There are 11 hidden switches. A switch that is on adds its own fixed numbers to the row, and there is some noise. The rows also spread widely along 13 directions, which tell nothing about the answers.
In the rows, 128 means zero.
Known rows, each followed by its switches (1 for on, 0 for off):
[150 111  88 100 113 127 134  81  92 153 183 145 146 151 125  95 128 120
 141 106 138  95 139 110  78 157 128 122 142 108 119 123  91 156 129 124
 134 121] : 1 0 0 0 0 1 0 0 0 0 0
[103 159 116 119 155 114 127 115 113  92 123 118 152 145 145 157 130 108
  98 108 143 160 109  64 122 108 157 179 150 177 123 153  98 129 107 185
 120 112] : 1 1 1 0 1 0 0 0 1 1 1
[122 148  74 136 142 142 125 155 137 113 139 145 111  91  98 137 120 149
  65 143 158 129 126  96  78  82 122 175 148 144 168 142 115 155 119 182
 116 112] : 1 1 1 1 0 1 1 0 1 1 0
[131 127 101 114 158 159 100 140 113 139 140 173  92 123 163 155 113  95
 119 122  94 133 123  61 123 137 154 201 144 133 120 133  64 169 135 182
 159 176] : 1 1 1 1 0 1 0 0 1 1 0
[142 107 185  92 153 151 123 171 160 164 153 137  65 121 149 126 161 134
 160 160 104 133 101 154 184 110 134 125  80  69  90 118 144 139 131  85
 147 147] : 0 0 0 0 0 0 1 1 0 0 0
[105 137 154 109 167 137 137 127 176 128 130 138 115 130 131 115 164 135
  78  92 118 134 101 108 201 133 122 155  85 167 100 142 107 174 154 146
 148 142] : 1 0 1 0 1 0 0 1 1 0 1
[ 93 127 138 105 116 159 130 134  89  93 140 139 120 106 135  98 112 144
 127 162 190 110 121 129 135 130 143 162 131 111 134 111 108 114 150 143
 128  90] : 1 0 0 1 0 1 0 0 1 1 0
[161 147 144 128 180 118 122 136 175 140 132 137 109 106 129 187 116 160
 130 148  81 142 139  95  81  95 117 182 146  90  95 145 168 137  89 139
  87 133] : 1 1 1 0 0 0 0 0 1 0 0
[150 118  99 107 104 105 132  96  62 138 143 145 162  99 111  87 172 137
 108 101 162 135 134 108  59 130 124 153 179 135 127 139 102 160 104 149
 109 114] : 1 1 1 1 0 0 0 0 0 1 1
[141 138  87 133 142 120 136  98 168 117 178 142 139 161  79 109 106 150
  70  78 121 115 145 131  88 168  90 150 115 119 139 157  97 150 188 112
 120 109] : 0 0 1 0 0 1 1 0 0 1 0
[140 121  73 127 149 100 147 144 131 149 142 115 121  97  68 121 184 136
  98 114 168 124 120 117  82  75  96  86 113 134 145 132 143 172  91 154
 143 113] : 0 1 1 1 1 1 0 1 0 0 0
[101 103 178 113 154 139 139 139 198 140 103 151  96  93 114 137 171 153
  96 114 106 141  68  89 185 113 129 141 100 177  83 153 143 183  76 148
 112 137] : 0 1 1 0 0 0 0 0 0 0 1
[151 130 131 118 146 112 110  98 104 149 153 167 171 116 176 116 116 130
 161  89  89 123 134 114 147 159 149 184 155 105 102 118 117 144 150 131
 121 182] : 0 0 0 0 1 0 0 0 0 1 0
[112 127 150  79 116 154 117 138 100 153 134 143 115 135 161 111 133  88
 124 142 122 136 100  81 111 133 151 177 138 122  91 133  74 138 101 154
 129 130] : 1 1 1 1 1 0 0 0 0 1 0
[ 95 132 134 124 137 125 129  82 139  68 156 168 136 135 125 136  85 167
 135  93 201 115 110 107 177 119 170 171 119 182 136 139 115 130 139 157
  94  84] : 1 0 1 0 0 1 0 1 0 1 0
[122 121 116 172 161 104 121 153 176  95 110 104  83 139  71 203 153 142
 136 146 143 176 107 100 144  84 123 117  92 133 116 141 148 130 128 146
 136 101] : 0 1 0 0 1 1 1 0 0 1 0
[129 178 147  98 157  99 138 118 140 131 169 104 190 152 155 157  85 138
 147 125 119 129 106 112 118  90 159 151 144 140 110 136 163 100  63 124
  77 117] : 0 0 0 0 0 0 0 1 0 0 0
[160  67 135 122 122 146 126 126 131 153 139 123  76 126  80 148 130 133
 181 182 136 124 102 100 110 127 117 106 112  75  75 119 118 143 105 114
 129 110] : 0 0 1 1 0 1 0 0 0 0 0
[154 126 141 168 149 105  91 143 151  93 105 137  91 139 108 174 167 135
 117 115 150 205  97  96 201  73 175 169 111 162  99 164 104 126 155 159
 135 138] : 1 1 1 0 1 0 1 1 0 0 1
[148 112 116  93 102 131 108  90  44 134 160 124 156 160 161 122 101  84
 189 142 137 123 127  91  90 160 147 149 166  95  85 112  71 113 123 131
 127 131] : 0 0 0 1 0 1 0 1 0 0 1
[110 175 139 118 136 104 131 170 122 122 136 114 171  88 137 124 128 155
 102 143 124 155 129 131  97  80 125 175 158 114 145 134 174  94 109 138
  82 114] : 0 0 0 1 0 1 1 0 0 1 0
[ 93 145 133  81 118 119 140 105 109 113 114 115 133 149 136 111 155  96
  97 123 138 149 133 104  43 139 106 153 144 122 117 153 111 106 117 129
 122  81] : 0 0 0 0 0 0 0 0 0 1 0
[172 122  72 174  93 132 130 136 112 129 156  97 148 121  33 151  69 164
 149 205 197 106  92 102 104  87 122 130 151 101 121 106 117 130  95 150
  92  77] : 1 1 1 1 1 0 0 0 0 1 0
[109 136 190  91 151 114 137 117 100 118 121  91 147 152 163 132 155 128
 167 124 119 172 110 113 179 160 146 152 120 122  66 136 126 103 130 110
 121 131] : 0 0 1 1 0 0 0 0 1 0 0
[155 123 133  87 139 118 113  93  79 137 184 179 114 125 165  88 178 138
 117  91 153 145 130 134  74 118 177 165 148 135 120 152  96 158 123 117
 121 137] : 1 0 0 1 0 0 1 1 1 1 0
[147  88  96 197 122 139 107 135 170 108  70 141  93  91  58 181 103 169
 151 173 148 136  96  75 190 106 115 155 127 135 100 126 133 147 153 179
 130 142] : 0 0 1 0 0 1 0 0 0 0 0
[ 81 125 137  74 104 153 133 113 100 139  98 101 143 168 160 136 121  59
 138 146 115 137  78  39 139 163 123 147 139 157  73 127  65 133  79 169
 139 121] : 0 1 1 0 0 0 0 0 0 0 1
[148 117 111 128 185 140 114 140 155 107 170 179  72 107 119 131 150 143
  89 101 161 124 110 124 142  67 166 148  98 144 155 147 105 165 139 153
 150 126] : 1 0 1 0 1 1 0 1 1 1 1
[156 108 120 148 155  96 134 118 112  79 161 145 112 123  82 110 181 165
 117  81 185 149 149 176 166 125 141 120 107 105 150 143 123 140 199 106
 150 105] : 0 1 1 0 0 0 0 0 0 1 1

New rows, each followed by its switches (1 for on, 0 for off):
[137 120 150 100 147 108 146  94 121 132 176 142 139 155 129 100 157 144
 136  71 137 125 128 137 159 165 145 130 108 126 107 141 114 161 142 107
 126 119] : 1 1 1 0 0 0 0 0 0 0 0
[129  99 137  96  89 136 143 114  79 123 149 140 111 137 111  48 193 128
 115 123 206 128 106 155 141 127 154 104 112 116 129 137  93 128 153 105
 156  90] : 1 0 0 0 0 0 0 0 0 0 0
[138 107 165  84 101 132 118  83  82 162 131 112 152 147 149 129 122 109
 191 152 122 134 100  75 121 164 126 152 155 116  36 115  98 139  78 126
  98 124] : 1 0 1 1 0 0 0 1 0 0 1
[156 104 120 135 137 151 114 169 162 147 130 122  65 117  89 173 122 123
 160 204 142 116  99 112 119  75 117 119 102  64  99 110 137 131 105 135
 140 118] : 0 1 0 0 1 0 0 1 0 0 0
[140 133 141 145 190 130 126 125 188  95 192 143 100 134  99 175  83 187
 131 124 141 115 103 132 146  98 159 144  97 139 120 138 141 146 122 113
 103 107] : 0 0 0 1 0 1 0 1 1 1 0
[153  84  37 167 131 119 136 111  76 137 148 127 123  88  61 130 155 149
 166 137 186  91 151 113 144 159  72  98 123  95 136  79 116 204 166 166
 173 134] : 1 1 1 1 1 1 0 0 1 1 0
[165  92 120 142 143 140 122 106 165 157 156 136  95 136  86 166  95 150
 190 161 123  91 125 103 145 142  88 120  98  69  73  96 134 164 137 124
 122 122] : 1 0 1 0 1 1 0 1 0 0 0
[186 132 168  81 169 149 121 167 162 164 205 129  73 148 130 183 103 118
 156 184 104 119 106 114  56  52 153 129 117  57  99 134 139 119  35 100
  94 102] : 1 1 1 0 0 0 0 1 0 0 1
[130 114 170  74 117 167 153 138 156 152 175 153 112  98 105  52 139 156
  72 147 151  85  95 151 100 110 114 135 108  92 119 129 123 146 106 101
  95  75] : 1 0 1 0 1 0 0 0 0 1 1
[156 161  97 119 152 124 133 133  81 100 196 122 152 165 134 105 122 116
  94 102 160 135 124 136 144 113 173 149 137 132 164 145  75 118 166 132
 150 120] : 1 0 1 0 0 0 0 0 1 1 1
[114 111  97 108 116 124 149 136  74 130 133 131 137  93 119  78 191 122
 121 111 179 114 136 132 171 135 109 103 119 123 155 106 116 161 152 162
 170 124] : 1 1 1 0 0 1 0 0 0 0 1
[118 116 157 103 127 124 126  88 104 144 109 131 137 118 161 123 154 145
 181 127 128 135 126 104 185 176 104 167 131 115  64 108 134 155 145 140
 122 152] : 1 0 1 0 0 0 1 1 1 0 0
[144 132 126 127 182 137 113 152 174 137 122 141 100 104 133 181 133 129
 104 138 109 143  80  75 139  58 158 167 128 156 104 148 124 157  74 181
 122 158] : 0 1 1 0 1 0 0 1 1 0 1
[118 131 182 108 148 135 139 149 176 123 133  98  98 162 110 137 152 119
 114 135 124 164  79 123 196 116 132 117  77 133  84 149 114 120 127 102
 140 106] : 0 0 1 0 0 0 0 1 0 0 1
[134 123 174 153 183 101 123  80 164  77 162 145 113 131 114 182 102 213
 182 112 164 135 127 128 161 119 164 158 111 145  83 134 170 134 129 114
  73  91] : 1 0 0 1 0 1 0 1 1 0 0
[122 103 172  95 151 117 142 100 169 175 152 156 135  87 123 111 163 174
 131 102  95 112 109 100 126 139  91 130 116 133  82 122 163 194  70 125
  77 121] : 1 0 1 0 1 1 1 0 0 1 1
[134 112 117 139 126 120 134 113 123  86 130 126  84 147  72 107 191 148
  82 116 201 168 110 133 137 111 139 123 102 152 131 170  96 142 165 124
 148  84] : 1 0 1 0 0 0 1 0 1 1 0
[123 156 103 117 128 124 128 134 107 117 130 101 171 132 128 153  84 107
 128 153 144 127  98  78 104  90 137 158 162 134 129 126 118 101  82 173
  99 105] : 0 0 1 0 1 0 0 0 0 1 1
[172 105  57 175  94 138 107 141  96 107 132 158 122  86  74 110 129 153
  98 146 180 126 122 120 125  91 134 161 162 116 158 128  94 145 162 168
 143 133] : 1 1 0 0 0 1 0 0 0 1 1
[141 136  95 118 191 108 149 125 166 130 172 159  95  92  99 122 175 173
  84  91 124 101 188 157  51 124  76 127 114  78 156 138 170 180 152 123
 133 115] : 1 1 0 0 0 1 0 0 1 0 0
[125 145  87  93 135 151 121 164  94 168 131 124 137  90 154 114 132  92
 105 157 120 110 111  74 116  93 113 158 150 126 129 104 100 154  96 194
 152 163] : 1 0 1 1 1 1 0 1 1 0 1
[135 100  85 127 158  86 129  65 109 116 175 161 109 146 113 142 170 134
 169  69 160 120 177 114  80 168 116 108 118 107 127 126 123 178 163 134
 143 104] : 1 1 0 0 1 1 1 0 0 0 0
[140 149 104 115 149 100 123 112  86 109 168 155 153 130 152 126 138 123
 124  85 143 131 158 117  90 118 159 162 166 121 152 140 120 132 133 154
 121 125] : 1 1 0 0 0 0 0 0 0 0 1
[161 124 149 111 120 124 133 128  67 110 147 105 122 139 119  99 173 126
 134 148 156 157 145 152 121 142 120 145 130  57 104 130 102 106 172  96
 142 104] : 1 1 1 0 0 0 0 0 1 1 1
[126 154  84 147 167 139 104 147 154  97 111 147  86 126 122 175 128 106
  65 127  99 158 153  78  68 111 110 200 147 121 142 159  92 139 164 181
 152 133] : 1 1 0 0 0 1 0 0 1 1 1
[140 101 167 109 128 154 107 130 147 141 141 130  65 174 129 154 128  97
 158 174 112 154  90  83 109 116 154 138  99  90  65 136  82 116 105 111
 138 104] : 1 0 0 0 1 1 0 0 0 1 0
[109 120 144 125 153 146 117 106 158 125 124 157 121 131 145 184  71 137
 175 134  94 108 117  72 173 176 118 187 129 116  81 111 118 156 131 154
 110 144] : 0 1 1 0 0 0 0 0 0 1 0
[140 150 137 127 142 155 125 189 159 137 135 133 114  98 121 137 106 142
 100 170 115 124 113 120 160  88 123 171 131  93 134 123 140 120 135 151
 122 133] : 1 0 1 0 0 0 0 0 0 0 1
[158 100 132 100 125 118 147  85  96 123 191 134 109 132 103  94 169 170
 152 131 191 107 151 165  66 140 121 104 127  66 115 129 139 147 134  85
 110  70] : 1 1 0 0 0 0 1 0 1 0 0
[121 166 162 104 132  89 137 112  93 133 151  95 206 130 156 129 106 153
 176 121 135 137 125 109 165 127 134 161 147 128  92 112 158 106  99 127
  75 124] : 1 0 1 1 0 1 0 1 0 0 0
[163  97 118 115 169 139 136 134 137 132 169 134  77 142 104 136 146 122
 128 132 131 124 115 124 118 113 135  99 101  95 119 141 104 150 131 115
 155 120] : 0 0 1 0 0 1 0 0 1 0 1
[113 115 111 116 103  85 145  69  73 146 113 111 187 126 129 107 174 130
 171 100 164 130 111  83 145 149 128 116 154 165  93 115 133 158  92 159
 122 124] : 1 0 0 0 1 0 0 0 0 0 0
[107 149 130 139 137 120 144 109 131  66 136 121 150 134  95  90 139 163
  64  94 168 136 127 157 167 157 118 155 119 143 137 150 110 120 207 117
 132  97] : 0 0 0 0 0 0 0 0 1 1 1
[101 112 135 116 112 139 145 138  89 102 123 102 123  83 102 125 126 171
 170 197 199 105 130 134 123 128  92 126 131  75 116  93 166 113 121 140
  97  71] : 0 1 1 1 0 1 1 0 1 0 0
[130 154  52 119 124 117 130 142 106 166 138 111 149 131 105 123 151  95
  84 115 108 134 139  84  95 151  90 148 152 134 141 129  97 172 137 175
 155 157] : 1 1 1 1 0 0 1 0 0 0 0
[142 125  91 109 153 108 128 101 142 144 182 142 104 180 114 106 173 100
  91  67 113 136 154 119  80 160 118 114  99 116 128 155  81 168 182 114
 167 122] : 1 0 0 0 1 1 1 0 0 0 0
[122 133 141 151 175  97 119 127 128  93  93 116 124 119 121 172 170 138
 122  99 101 192 137  92 159 145 114 173 127 146  93 151 123 140 159 149
 138 149] : 0 1 1 1 0 1 0 0 1 1 1
[154  76  78 131  87 149 134 120  77 137 166 145 132 104  76  90 129 147
 141 150 205  86  88 119 136 128 138 106 144 128 133 109  90 179 108 149
 127 111] : 0 1 1 1 0 0 1 0 0 0 1
[116 112 191 107 148 156 137 150 202 133 145 124  78 137  96 141 120 144
 110 152 108 129  93 106 149 134 117 137  78 109  69 133 117 149 117 112
 107  90] : 1 1 1 1 1 1 0 0 0 0 1
[167  92 103 153 142 125 126  88 123 116 164 150 135 109  96 159 101 178
 164 138 152 100 110 103  99 117 144 136 152 121 108 125 131 164  88 139
  95 117] : 0 1 0 0 0 1 0 0 1 1 1
[138  61 151 126 114 129 125  87 106 131 110 130  90 138 106 163 149 130
 215 162 146 139 111  74 145 158 113 114 121  98  49 107 113 158 104 132
 123 106] : 1 1 1 0 0 1 0 0 0 0 1
[168 134 109 175 157 129 110 101 211 128 134 130 116 142  79 197  69 166
 123 145  90 127 118  77 112 124 103 176 127 119  66 140 125 157 132 141
  97 137] : 1 1 0 0 1 1 0 1 1 0 0
[182 133  57 133 114 127 131 162  73 148 153 113 151  88  99  92 151 128
  90 170 174 116 114 122  70  45 139 120 169 103 165 122 124 123  96 167
 136 122] : 1 0 0 0 1 1 0 0 1 0 1
[132 135 102 116 124 107 150  85  91 130 156 106 199 139 109 115 112 135
 146 102 136 103 141 114 133 186  92 131 153 110 110 114 120 148 142 133
 116 119] : 0 1 1 0 0 0 0 0 0 0 1
[141 144 143 142 148 103 138 133 136 100 152 127 135  98  97 104 173 190
  85 114 154 156 133 154 129  97 125 147 129 127 136 150 163 132 144 116
  99  95] : 1 0 0 0 0 1 1 0 1 1 1
[140  82  87 160 142  74 122  65  80  97 118 161 117 125 104 125 213 135
 161  55 180 155 157 124 150 168 131 119 123 133 118 132 106 175 192 138
 174 137] : 0 1 0 0 1 0 0 0 0 1 0
[106 112 140 128 121 129 139 153 140 161  82 126 116  55 115 156 166 157
 163 176 117 122 113  84 147 108  72 135 132 111  95  94 186 168  65 166
 118 136] : 1 1 0 0 0 1 0 0 0 1 0
[111 135 153 102 152 145 146 138 181 134 165 143 123 140 121 123 119 138
  89 105 115 113  80 116 164 127 141 143  91 153 120 145 109 164 104 126
 123 121] : 0 1 1 0 0 0 0 0 0 1 0
[140 136 114 155 158 111 122 140 119 107 169 138 132 103 121 174 105 160
 186 136 158 107 143 139 195 116 125 145 124  95 139  86 159 149 147 145
 129 129] : 1 1 0 0 0 0 0 1 0 1 1
[120 140 157  84 123 148 142 118 120 123 145  91 124 180 133 116 127  99
 107 148 122 144 110  96 104 144 123 141 122 111  87 147  84 103 123 116
 126  89] : 1 0 1 0 0 1 0 0 1 0 1
[ 90 100 145 121 153 123 140 121 146 100 134 118  87 129 114 183 126 144
 205 157 184 114 106 112 181 112 126  95  85 122 109 100 162 135 108 137
 134  87] : 0 0 0 0 0 1 0 1 0 0 0
[122 120 131  91 125 166 112 120 158 144 119 204 109  83 154  97 125 134
  58 113 103 118 114  72  70 104 137 205 161 147 126 158  95 158 104 179
  98 140] : 1 0 1 0 0 1 0 0 0 0 1
[138  94 116 127 128 141 125  88  99  93 147 158 104 114 103 111 126 162
 148 128 186 108 148 143 129 170 103 153 116  84 107 116 101 149 192 122
 131 107] : 0 1 1 1 0 1 0 1 1 1 0
[142 169 117 101 142 144 143 168 133 137 190 106 146 154 121  67 149 109
  35 108 123 126 115 156 146 113 121 137  97 110 140 138  78 137 174 109
 168 131] : 1 1 0 0 1 1 0 1 1 1 1
[172 127 118 135 118 118 125 135  68 155 164  63 179 138 117 146 116 125
 203 181 140 131  96 106 174 120 132 110 143  94  67  82 118 130  92 131
 127 143] : 1 1 0 1 1 1 0 1 1 0 1
[141  95 126 146  99 143 104  91 109  87 126 177 119 126 106 105 127 144
 106 110 188 146  90  96 160 124 184 184 142 166 107 155  56 146 153 159
 118 109] : 1 1 1 0 1 0 0 0 0 1 1
[104 123 141 110 126 150 129 159 146 124 146 139 105 120 114  91 140 137
  90 133 142 129  98 135 168 129 140 142  99 130 130 138 110 138 161 129
 140 124] : 0 0 0 1 0 1 1 0 0 0 0
[175 121 129 108 154 141 131 135 153 159 195 165 113 105 118  96 124 164
 124 123 140  79 134 169 138 107 126 134 105  66 131 110 142 161 155 105
 122 133] : 1 0 1 0 1 0 0 1 0 0 0
[127 137  92 118 118 113 154 148 114 149 162  75 137 124  66 142 145 127
 122 171 140 116 135 107  42 124  58  94 135  93 128 109 144 151  74 129
 113  68] : 1 1 0 1 0 1 1 0 0 1 1
[156 106 165 142 161 128 129 119 163 130 161 130 101 128 101 150 151 177
 148 123 119 133  99 138 210 141 126 129  93 119  70 120 132 179 134  97
 134 140] : 1 1 0 0 0 0 0 1 1 1 1
[152 117  95 179 145 119 127 138 149 141 169 123 147 127  85 141 107 156
 166 121 119  99 114 129 252 164 110 118  93 110 114  85 126 174 193 130
 161 163] : 1 0 0 0 1 1 0 0 0 1 0
[169 104  75 175 125 103 116  88 103 157 127 109 158 128  81 154 130 145
 173 133 123 136 120  73 150 179  95 140 153 134  71 110 107 187 139 157
 130 164] : 1 0 1 1 1 0 1 0 1 1 0
[146  60 160 118  97 153 108 106  84  93  66 139  58 118 121 122 186 120
 155 178 169 177 116  97  96 123 132 156 138  79  63 148  83 102 146 132
 137  99] : 0 1 1 0 0 1 0 0 1 0 1
[117 161  97 131 160 129 113 148 116 111 161 146 149 116 156 175  74 115
 147 137 132 105 131  91 139 105 154 184 153 118 153 102 123 128 122 185
 117 128] : 1 1 0 0 1 0 0 0 0 1 1
[140 115 178  93  96 168 107 134  92 109 152 145 125 146 156 105  90 127
 150 172 149 137  90 128 154 133 174 187 141  87  93 130  80  92 138 115
  94 107] : 0 1 1 0 0 0 1 0 0 1 1
[181  85 165 142 125 156 108 111 129 138 136 151 105  99 114 154  99 178
 182 179 126 127  94  98 154 118 141 171 150  91  59 119 130 141  99 126
  88 135] : 1 0 1 0 0 0 0 0 1 1 1
[115 131 145 119 169 145 145 169 172 129 190 147  96 108  96 144 122 159
 107 130 147 104  85 126 181 101 149 124  90 150 142 121 134 180  96 136
 122 102] : 1 1 1 1 0 0 0 0 0 1 1
[138 124 126 145 179 101 110 116 173 140  88 138  95 131 126 208 156 117
 152 105  55 169 153  67 126 156  93 170 130 114  76 149 142 161 142 152
 144 174] : 0 1 1 0 0 0 0 0 0 0 0
[117 126 174 110 143 128 153 129 176 125 150 101 105 166  86 124 145 142
 117 128 142 131 107 134 159 143 111 112  70 104  84 136 126 134 145  93
 125  79] : 1 1 1 0 1 0 0 0 0 0 0
[138 157 127 134 176 111 127 167 182 131 130 101 121 136 113 182 129 117
 100 133  59 161 134  96  98 108  99 149 129 100 112 145 148 125 117 137
 127 138] : 0 1 0 0 0 1 0 0 0 0 1
[167 110  82 135 101 104 136 107  70 150 140 111 153 142  96  78 178 118
 130 106 152 136 130 141 141 155 118 104 137 102 121 132  96 141 179 114
 172 146] : 0 0 0 0 0 0 0 0 0 0 0
[ 96 137 131 103 177 131 133 144 165 158 131 137 119  96 138 176 121 117
 135 126  77 107 134  61 116 139  84 155 123 123 101 105 149 179  88 179
 118 137] : 1 1 1 1 1 1 0 0 0 0 1
[ 80 171 153 129 151 100 145 101 179  93 118 110 161 147 104 158 115 161
 110  91 128 138 133 108 178 167  78 174 108 157  94 135 150 141 153 133
  95  98] : 1 1 1 0 0 0 0 1 0 1 0
[106 145 122 136 141 104 133 151 173 125  89 105 135 113  96 141 162 144
  78 123 121 169 102  87 132  95 100 145 116 156 111 157 144 136 115 166
 114 118] : 0 1 1 0 1 1 1 0 0 0 0
[163 138  68 151 142  87 103 112  82 126 140 158 184  74 142 134 134 152
 149  99 148 119 158 118 120 107 131 177 183 115 144 112 153 149 144 178
 111 171] : 0 1 0 0 1 0 1 1 0 0 1
[120 124 140 101 135  96 131 110  81 136 128 105 133 122 127 149 172 119
 181 133 135 147 153 109  87 160  74 129 140  86  87 109 143 142 109 122
 113 106] : 0 1 1 1 0 0 1 1 0 1 1
[121 135  85 143 108 115 117  70 102  85 104 157 175 100 119  87 143 166
  67  82 189 140 111 106 137 124 148 188 177 204 132 163  98 148 156 181
 109 136] : 0 0 0 0 0 0 1 1 1 0 1
[113 165 144  90 147 139 142 169 135 127 159 107 108 139 130 140 130 106
 107 160 117 126 148 133  76 119  96 142 120  60 135 121 133 109 123 116
 134  87] : 1 1 0 0 0 0 0 0 0 1 1
[141  69  96 152 124 119 116  63 122  99 121 170  86 109  69 131 151 162
 153 103 186 118 148 101 122 169  97 137 128 134  97 127 106 185 172 149
 129 104] : 1 0 1 1 0 1 0 1 0 0 1
[129 183 113  95 144 123 148 144 127 124 200 107 175 135 132  96 107 148
  74 132 157 110 121 142  76  71 154 142 139 120 163 141 141 100 111 131
  92  88] : 1 0 0 0 1 1 1 0 1 0 0
[116 151 137 103 162 104 133 120  99 112 152  96 147 168 154 150 148 103
 145 113 133 161 124  98 138 127 140 141 112 126 111 131 106 117 127 138
 137 110] : 1 1 1 0 1 1 0 0 1 1 0
[107 143  87 155 169 117 132 141 169 102  98 122 109  93  89 184 131 152
 103 143 146 135 133  80 116  85  89 153 125 138 144 129 156 142 122 190
 125 106] : 1 0 1 0 1 1 0 0 1 1 0
[135 110 209 107 127 154 131 139 192 131 111 121  93 141 107 122 139 144
  96 151  89 162  88 120 150 138 115 154  98  98  54 161 117 116 135  87
 108 108] : 0 0 1 0 0 0 0 0 0 0 1
